There are 4 nested groupings, the coarsest first. Each group lies inside one group of the grouping before and may be the whole of it. The rows also spread widely along 16 directions, which tell nothing about the answers.
Some rows, each with its group in each grouping after it:
[-23.6  13.3  12.7   1.6 -20.9 -10.0  23.3 -25.1 -35.1  15.4  27.4  33.2
 -11.6  -0.8 -34.9 -13.9  -8.3  -5.8   6.2  -6.7  -5.1  -7.8   2.7 -48.2
 -43.5]
z_509 pelur sumes z_867
[-13.9  -4.6  11.4 -10.2  11.1  23.9  -8.9   8.1 -17.5   7.7   4.9  24.8
 -19.9  17.6   2.3  43.2  -8.1 -26.8  17.4 -37.5  15.2 -12.2  -0.2 -45.7
  18.6]
z_509 supev gola z_831
[-15.9   4.7  13.2  44.1 -30.3   5.1   7.3 -12.5   3.4  12.5  15.3 -22.3
  27.8  34.8   0.4   7.2 -12.9 -26.3  24.6 -19.3   6.6 -20.4  -6.7  -0.6
  23.4]
z_509 supev gola z_321
[  0.2  -2.4  -5.3  -6.0  20.5 -11.2   2.6   2.0  13.5  12.3   0.5   4.7
   5.6  -1.7  24.1  26.1  18.3  22.1  -2.1  -8.2  -2.8 -25.9  23.7  -3.1
 -31.7]
z_482 romek gote z_266
[-16.0 -17.0 -13.5  -8.1 -12.9 -33.9  13.8   1.9  -8.6  12.5   2.5 -35.5
 -33.6 -17.3  11.2 -15.8 -13.5  26.1  31.7  -3.1  -2.2   8.8   4.8  -0.5
 -10.4]
z_482 romek pubor z_524
[ 16.8   9.0 -11.4  12.0 -23.5  -2.9  33.9 -25.1 -17.0   1.3  -0.1   5.1
 -14.3 -17.2  15.5 -28.3 -27.4  -2.5   8.5  47.6 -32.8   6.9 -14.5  -1.2
 -16.1]
z_509 pelur sumes z_546
[ 37.5  26.2  19.0 -20.0  -5.0  -0.6   0.6  26.9  -3.9   9.0   3.6  52.5
  17.5  15.2 -28.7  -6.1 -13.7  -8.7 -22.4  -6.5  -4.7 -22.1 -30.4 -10.3
 -31.4]
z_509 vadul zever z_800
[ -8.8  -5.3  -1.8  63.0 -37.3  16.7  -7.9 -24.1  24.1 -17.5 -16.9 -32.3
 -16.8   0.9  22.3  23.2 -30.5 -12.0  31.5   9.8 -18.4  -5.9  -9.9   4.5
   6.2]
z_482 romek pubor z_59
[ 34.2 -22.6  12.3 -43.6  41.7  -5.4  22.1 -24.3   0.4 -14.7  -3.5   1.3
  -0.3  21.7  24.2 -28.5  -3.0  16.3 -18.2 -19.9 -12.5  43.4 -27.4 -20.2
  19.0]
z_288 pofub meba z_86
[ 16.1  -2.3  24.5   4.2  -9.1  32.0   2.5  -6.7 -14.8  -6.9   4.6  -2.9
 -18.9  14.9   1.6 -10.3 -32.1 -30.1  25.2  22.7   1.6 -19.7 -36.5  -4.3
 -16.0]
z_509 vadul ritom z_728
[  2.1 -18.8   3.4  24.1  20.7  28.8   0.5 -44.0 -16.4   3.7  28.6  -3.1
   9.9   3.3 -22.5 -13.6   4.1 -16.1   3.7  27.7   3.2  -6.0  -0.9 -33.5
 -23.6]
z_509 vadul pavi z_990
[ 29.7 -17.1 -30.1  12.8 -13.2 -35.0  26.7 -30.1 -20.0  18.4  18.1 -22.5
  46.7 -20.3 -42.1 -58.0  18.0 -15.5   1.2  20.4  16.0  14.1  23.7  22.6
   1.3]
z_509 pelur vulek z_695
[ 29.7 -20.3  -0.4  27.6   1.8  -7.2  -8.2 -32.7  -5.2  18.6  36.1 -36.5
   5.0  35.1  20.9 -19.6   3.9 -51.8  -5.4  20.5   7.4  25.6  29.9 -24.8
 -14.1]
z_482 Toz moros z_257
[  3.3 -24.7  19.1  -9.9   6.6  16.0  16.9   3.3  -6.9  13.8  10.5   1.0
 -31.0   8.8 -20.5  -4.9 -22.8 -14.3  43.4 -21.9  20.1  -1.8 -19.3 -38.8
  -5.8]
z_288 giv vit z_525
[  1.4   3.4  -3.7 -10.6 -25.8   0.3 -13.2 -29.0 -13.2  18.9  16.6  30.6
  -8.5   2.1 -14.7 -50.9   1.8   7.0 -42.2  -2.4 -44.0  11.1 -30.1   0.9
  -8.6]
z_482 Toz ter z_703
[ 12.7 -21.7  11.0 -24.1   8.8 -17.7   9.1  -5.0 -18.7  32.2   7.9 -26.2
  17.9  24.4   2.3 -26.2 -36.8  15.1  34.6 -18.8  22.8 -37.5  -7.6  -0.6
 -12.2]
z_288 pofub meba z_849
[ 13.6   4.7  22.3  33.3 -44.2 -18.9  29.5  19.3   9.9 -34.7 -11.9  21.8
 -21.2  -0.2 -25.6  18.4 -27.3  11.2  21.7  -3.7 -13.6 -19.9 -11.2  -7.9
 -36.0]
z_482 Toz ter z_434
[  2.3   4.2  -9.2  17.1 -27.9  -6.1  25.6 -43.0 -34.4  -5.6  11.2  42.1
   1.4 -15.0 -25.3 -14.1  -5.1   7.0 -14.4  15.6 -28.8 -16.6   7.4 -21.8
 -27.4]
z_509 vadul ritom z_344
[-15.0  -7.1  10.8  12.3 -19.6  -2.1  22.4 -20.8   0.6 -25.5   7.4 -32.8
 -14.6 -14.9  -9.6 -44.1  32.5   1.5   7.9  27.6 -10.9  18.1 -20.2  43.0
 -20.7]
z_482 Toz ter z_703
[ -1.5 -24.8 -13.1  53.7   6.3  21.5  -4.3 -27.3 -13.4   6.8  17.7 -18.8
  17.7 -16.0 -37.3 -10.1 -10.3  11.7  19.1  47.1  -0.3 -27.8  -2.4  -9.5
 -28.8]
z_288 pofub meba z_86
[-11.2  13.8  -8.5 -25.1 -10.8   2.6   2.2  22.9 -30.1  43.1  24.9  35.5
   2.1  13.8  -3.6  -0.8   5.6 -23.0  -4.4 -28.8   4.4 -17.0  -7.4  -8.7
  30.8]
z_509 vadul pavi z_990
[ 16.0   2.0  -9.2  32.5 -30.6 -21.8 -15.3   1.1   1.9 -19.6 -15.8 -48.4
  20.6  23.7  30.1  25.6 -16.7 -42.8  18.4 -13.2  19.7  18.4  14.9  18.1
  49.8]
z_509 vadul ritom z_344
[-27.6  10.4  23.5 -24.8   1.3  11.6  39.4   6.0   5.8  12.6   4.6  11.5
 -14.4   9.0  19.1   0.4  23.2   4.2  18.1 -32.9  -1.2 -14.8 -22.9  12.8
   2.9]
z_288 pofub meba z_86
[  3.1   6.3   3.7  21.6 -33.7  -6.4  -0.5 -11.7  23.8 -23.8 -28.1  21.5
 -19.1 -12.3 -23.2  24.8 -28.5  10.0   2.5 -40.7 -19.4  14.0 -15.5 -31.2
   2.7]
z_509 vadul zever z_800
[ -4.9  26.2  -0.7 -58.7  -2.8  -6.0  31.3 -30.8  -3.7  17.4 -27.8  26.7
 -39.5 -27.6  36.3 -11.7 -13.8  -4.9  16.3 -19.1 -12.4  16.2  -9.1 -13.3
 -21.9]
z_509 vadul zever z_800
[  8.8  19.5 -10.8 -14.4  12.9  27.5 -24.0  25.8 -12.5   1.0 -28.6  27.3
  27.2 -12.2 -15.9  15.4 -24.6  -7.1  14.0   7.6   8.4 -25.0 -42.5  17.4
  23.3]
z_509 supev gola z_321
[-28.6 -10.6  -0.7  35.2  -9.7   3.5   9.7 -44.1   7.9 -19.3   2.3  10.0
   5.3  17.7  13.3  10.1 -18.6  39.2  -5.2 -26.6 -45.4   6.1 -18.4 -30.5
  32.2]
z_482 Toz ter z_434
[ 14.3  -0.4 -12.9 -10.8 -26.9  -7.1 -35.0  10.1 -21.1 -11.3 -25.3   8.7
  28.8   5.4  -7.9  11.5  12.8 -17.5 -21.6 -34.8  10.9 -19.9   1.7  48.5
  40.2]
z_288 pofub meba z_849
[ 12.7   1.6 -24.3   5.2  -2.2  19.6   6.0  55.2 -28.0   6.9  11.3  11.4
  21.5 -10.2  -6.5  -1.5  27.7 -17.6   7.6  43.7   8.3 -41.8 -16.0  65.5
  27.0]
z_482 romek pubor z_59
[ 30.2  -9.3 -13.8 -15.4  -3.9  12.2 -20.2 -22.3 -18.7  -7.3 -26.8  41.6
  16.1 -17.4 -32.5   7.0   9.0 -22.8 -17.5 -25.1  11.4 -15.8   9.5   7.1
   4.3]
z_288 pofub meba z_849
[ 36.6  -4.2  -7.2 -29.8  33.5  30.1 -22.8 -22.7   9.5  19.0  -6.5  14.3
   0.4   7.2  37.4  11.9  18.5 -46.0 -24.6  -6.7   1.6  15.2  10.4 -13.3
  10.3]
z_509 pelur sumes z_867
[ 28.9 -16.4 -35.2 -19.7  41.9   1.3  12.9  -4.6  -3.5  -6.4  -7.8  -5.1
  40.1 -32.8  -3.5 -20.3  57.3  -1.6  -9.1  28.5  15.2   6.4  12.3  52.5
  13.7]
z_482 romek pubor z_59
[ 21.5  -2.7 -45.8  -7.6  26.0   7.1 -65.8  21.7 -14.3  57.7  17.2  22.1
  31.5 -13.7 -18.5  16.4  16.0  -3.7 -41.1   8.9   4.5 -26.4  24.2 -11.1
  -1.8]
z_509 vadul zever z_800
[  4.8  -3.3 -23.3  -0.2   1.3 -13.2   4.3 -36.6   6.2  25.4 -16.8   8.6
   5.6 -31.6 -11.4 -16.9 -34.9  29.6  22.4   3.9 -12.7 -14.3   2.3 -17.0
 -35.9]
z_482 Toz moros z_257
[ 49.7  -0.7 -28.8  33.5 -26.6  -2.4  52.6  -7.3  12.0  26.8   0.5   4.3
  70.7 -19.1 -39.4 -50.7  13.3 -36.7  30.1  30.1  19.1 -34.5   2.6  72.0
  14.1]
z_482 Toz ter z_703
[ 37.2  10.9   6.5  39.1 -26.0  12.8 -23.8  -8.2  39.1  -9.1 -19.9  -2.2
   2.9  -7.5 -18.8  -3.2 -14.6 -28.2  -2.2  21.6 -10.0   0.6 -18.0  13.4
 -41.1]
z_482 Toz moros z_257
[ 11.6  12.8   3.0  -8.2 -41.7 -17.0 -16.9  22.7  25.8  23.8 -25.1   7.5
 -35.9  -5.0  45.3  45.1 -14.6   8.6  -5.2 -26.8 -24.1 -45.5  20.7  12.5
 -34.5]
z_509 pelur vulek z_695
[ -9.6  14.7 -11.0 -28.4  28.8  19.5 -12.2   8.8   8.4  23.0 -15.7  12.8
 -19.9  -3.4  85.2  62.7  13.5   4.4  -4.2  -0.5 -16.9 -32.4  23.6  -2.4
  -6.4]
z_509 pelur sumes z_867

New rows, each followed by its group in each grouping:
[ -2.1   2.1 -22.2 -32.8   1.4  25.5 -13.1   4.4 -31.8  21.6   4.8  24.7
 -14.8 -24.2  18.2   0.7  41.1 -15.2 -20.9  18.1  -8.9 -32.5   5.8  37.2
   3.2]
z_509 vadul ritom z_344
[ -2.2 -16.6   3.5   4.7 -15.7   7.6 -39.6 -17.8 -28.9   1.0  10.7 -24.7
  -1.6  13.4  -3.8   0.3   3.3 -25.1  -2.6  -4.0  13.5 -21.9   9.0   7.5
  -3.2]
z_509 vadul ritom z_344
[  4.4  -3.0  -8.2  -9.6 -23.2  -0.9  -3.4  -5.1 -32.1  13.9   5.8   4.0
 -22.6 -13.1  17.6   7.6  14.4 -15.8  -0.9  17.6  -1.7 -43.1  28.9  19.4
 -31.4]
z_509 vadul ritom z_344
[ 18.7 -23.1  16.1  18.4   9.9 -15.7  15.0  -2.6   1.1 -29.6  15.4 -24.9
 -18.0   7.3   1.3   3.5  -2.2  22.7  -1.9  24.7 -10.6   8.9   3.1 -25.6
 -37.6]
z_509 vadul pavi z_990
[  7.5  11.1 -24.2 -49.4  15.3 -11.9 -23.6  18.3 -34.5  11.3 -16.9  31.8
 -13.8 -15.3  46.9  28.4   8.1   9.2 -18.3  13.0 -10.7 -28.3  25.1  14.8
 -19.3]
z_482 Toz ter z_703
[ 48.8   4.3 -12.5  17.4  -9.9  15.0 -17.1  40.0  33.1   6.8 -23.0   3.4
  15.0  -1.8  -5.0   5.8 -26.5 -21.6  11.6   9.7   2.2 -10.1 -35.1  31.1
  19.3]
z_482 romek gote z_266
[-28.3  -8.5 -40.0  -3.8  -6.0  11.3 -40.2  52.3 -15.1  17.7 -11.3  -0.1
  -5.8 -36.1 -26.6  20.8  12.9  17.2  11.4 -10.9   6.9 -12.2 -18.1  30.8
  51.0]
z_288 giv vit z_525
[ 14.1 -22.9 -12.5  26.5   5.2   9.2 -25.7 -35.5   4.3  -7.3   5.8 -17.4
  21.4   3.3 -16.5 -15.7   9.7 -12.2 -13.9   3.8  -1.0  15.2  -1.8   0.2
   7.5]
z_482 romek gote z_266
[-31.9  19.8   9.0 -58.9  35.4   3.1 -22.2  13.3  12.7  27.8 -18.4 -17.1
  -5.0   1.7  31.8  16.6  -5.5   8.3  26.8 -46.1  23.7   2.8 -23.4  -5.9
   6.1]
z_509 vadul zever z_800
[-25.3  -3.1  -7.3 -24.1   1.9  15.0 -29.0  15.9 -13.3  -0.6 -16.6  30.9
 -15.2 -23.3 -25.8  19.8   6.5  16.4   6.5 -29.2   2.8 -26.0 -15.8   6.8
   4.2]
z_482 Toz ter z_703
[-20.8  -3.6  -9.5  -6.4 -10.8 -11.9   3.0 -34.4  -1.6  -5.3  -8.8   7.1
   2.4  -8.5  -9.6  -8.9  12.1   4.0  -0.7 -43.0  -3.3  20.5  -0.9  -3.9
  18.5]
z_482 romek gote z_266
[-37.1  47.9  12.4  20.1 -50.4  -4.1   6.0 -33.2 -44.0 -15.1  -6.2   5.2
   8.3   7.1  11.5   3.0 -13.8 -41.6  16.2  17.7  -3.2 -10.8  -4.7  10.3
 -19.5]
z_509 supev gola z_831
[  9.1   1.4 -20.4  20.0 -28.0   8.8  -7.8   5.3 -57.1 -19.7  -3.9   2.9
  -3.3 -18.9 -15.4   2.5  -2.2 -53.0  24.6  51.5  20.6 -20.3  13.4  31.1
  -4.9]
z_482 Toz moros z_257
[-11.4   3.9 -13.8  43.3  -0.6 -19.6  -8.3  18.8 -31.2 -15.4  23.2 -29.7
  12.8  18.0  -2.5  13.2 -34.8   4.9  12.3  32.3  -1.9  28.7 -11.4 -36.8
  24.8]
z_509 vadul zever z_800
[-54.2  29.1 -33.0  16.1 -17.8 -14.6  13.8 -17.5 -32.9  15.9   3.1  26.4
   5.4 -28.9  -2.8  15.7   1.9   7.5  18.6   3.6  -8.0  -7.3  16.5 -13.4
  -3.7]
z_482 romek gote z_266
[ 27.2  -1.0 -11.4  34.1  11.8  -4.2  27.2  13.2  29.1 -16.5  -4.7  -9.3
  16.9 -12.4  -6.0  12.5  24.4  -9.7   2.8  19.0   3.8  31.0   3.6   5.7
   6.6]
z_288 pofub meba z_849
[ -2.5 -13.0 -10.1  -2.5 -46.0   4.9   1.2 -23.8 -31.5   4.9 -20.3   3.7
 -23.5 -10.3   2.0  -3.2 -32.6 -26.3  40.2 -19.2   6.9 -34.9   2.2  17.5
  12.8]
z_482 romek pubor z_59
[ 19.3  11.8 -48.8  38.0 -31.5 -21.2   1.9 -19.9   1.3  -8.7 -21.8  17.2
  35.1 -15.6  17.2  26.8  16.8 -26.8 -18.3  -3.1 -11.8  10.9  40.8  23.1
  39.7]
z_482 romek gote z_266
[ 11.2 -13.3  24.5   2.0   1.5  30.8  16.1  -0.5   8.4 -27.1  -3.3  16.8
 -18.5   4.0  -2.5   3.2   6.9  14.0  -6.6   3.8 -25.4 -19.6 -36.5   6.4
  -7.0]
z_509 supev gola z_831
[ 10.7   3.6   1.2  18.0 -20.5 -17.2  -4.2 -14.0   0.9 -50.6 -31.3 -33.3
  19.4  -4.1   6.2  -8.3   0.9   7.5  -5.5  13.6  -8.1  19.6 -18.2  46.2
   7.5]
z_288 pofub meba z_849
[-22.5   8.3 -20.9 -18.2  17.4  -9.1  30.2 -12.6  33.0  15.3  -9.3  30.3
  -6.0 -34.5   9.3   9.5  44.2  35.8 -10.0 -34.1 -23.3  15.7   7.7  -4.8
  -0.9]
z_482 romek pubor z_524
[-15.6  26.3 -26.2  -1.1 -11.4  -9.8 -25.2 -15.6  -3.0  36.6  -3.0 -16.2
  23.8  -5.6  46.1  -8.4  17.7   6.8 -26.8  18.3 -24.4 -10.6   5.9  41.5
  -5.5]
z_288 pofub meba z_849
[ 31.6 -12.5  22.4 -34.6   8.6  -1.0  -2.8  50.6 -13.1   2.3   8.4 -10.2
 -11.7   9.5  -5.2   1.1  16.6 -21.3   8.8   3.9  30.3 -28.4  -4.0  26.6
 -25.0]
z_509 pelur vulek z_695
[-20.5  17.0 -37.0 -30.0  15.3   3.2  -1.4 -22.8  36.7  32.2 -29.5  30.6
  18.0 -27.7  26.0  20.3  47.5   3.6 -20.1 -64.7 -12.7  31.3  10.4   6.9
  53.5]
z_288 giv vit z_525
[ -6.7 -18.3   4.7 -23.3  33.2   8.6  11.1 -34.3  -7.1  16.3  19.0 -38.1
  -9.7   6.0  27.7 -33.0   2.5   3.7  16.0  11.8   1.8  17.0 -14.1 -11.7
  -4.0]
z_509 vadul ritom z_344
[-23.3   9.7 -11.2  -4.7  22.8  14.1  10.3 -18.0   0.7  28.4  15.9  27.8
  18.4   2.6  10.9   1.5  18.7   6.1  -3.0 -10.2 -12.9  -5.4  -4.3 -15.2
   9.7]
z_482 Toz ter z_434
[ 38.9   4.4  10.5  -1.8  -3.9  -1.6   5.7   2.4 -35.5  -9.2  11.1  37.1
  27.9  12.2 -36.4 -22.4 -15.1  -2.0 -21.4  29.1  -9.7 -26.3 -21.8  -3.6
 -30.5]
z_509 supev gola z_321
[ -7.5   1.9   9.6 -12.9   8.2  26.2  -1.1 -22.7  12.4 -13.2 -16.5  -4.6
 -11.1   2.8  34.2   8.2  15.7 -10.3  -4.1 -12.6 -14.7  11.7 -21.6  11.3
  20.1]
z_509 supev gola z_831
[ -9.3  18.4 -19.3  10.2 -34.3 -28.0 -17.2 -21.6 -12.1 -37.0 -32.5 -32.3
  21.4 -18.2  15.0 -12.3   8.2   5.8 -16.9  14.7 -19.0  27.0  -9.6  55.0
  22.8]
z_509 supev gola z_831
[ 27.5   3.2 -24.1  12.7  -5.4   3.0  -4.4  22.4  32.9   2.8  -4.1   0.1
   9.5   4.5  17.0   6.0  14.3 -16.9 -26.7 -16.0 -20.5  46.5 -21.9  12.5
  73.3]
z_509 vadul ritom z_728
[-16.9  -1.1  10.5   7.5 -28.9 -22.4  22.1   1.6  -1.9 -23.8 -11.4 -35.0
   5.7  -1.4  -6.6  -3.8  -1.4   8.0  33.6 -19.0  14.0  -8.4 -10.3  32.3
  11.9]
z_509 vadul pavi z_990
[-10.3   6.6  -8.5  27.9 -24.9  -7.5   1.4 -16.8  26.3  20.6 -15.9   0.3
   1.3 -13.6 -12.1  25.2  -3.7 -13.0  21.7 -39.6   9.1  -2.3  19.2 -15.1
  -4.8]
z_288 pofub meba z_86
[  8.9 -39.7 -31.6  12.8  12.4  -3.6 -16.2 -16.8 -30.5 -13.4  -4.3 -23.5
   4.9  -9.3  12.5  21.6   5.0  -5.9  15.6  12.6  15.1 -12.0  40.8   4.8
  22.9]
z_482 Toz ter z_434
[-19.3  19.7  -4.6   8.8   1.4  -5.6  15.5 -14.1   1.8  -1.1  17.3   8.7
   7.4   1.3  10.0   1.7  36.9  -7.3 -25.0  -3.1 -19.2  38.0   1.7 -14.5
  11.1]
z_509 pelur sumes z_546
[-11.5  36.1  -8.1  17.4   5.9  -9.2   6.1 -29.5  25.6  -0.2  -9.3   9.9
  36.2  -2.1   6.3 -12.0  -6.6  12.5  -9.6   3.0 -24.2  33.7 -28.2  -9.4
  -6.4]
z_482 romek gote z_266
[ 22.4  21.9 -15.4   2.8   2.9  24.3 -41.0  37.7  19.7  22.1 -35.1   3.5
  29.9 -12.0 -10.6  15.5 -43.6 -10.4  22.7   9.6   9.0 -26.0 -47.1  24.6
  18.6]
z_509 supev gola z_831
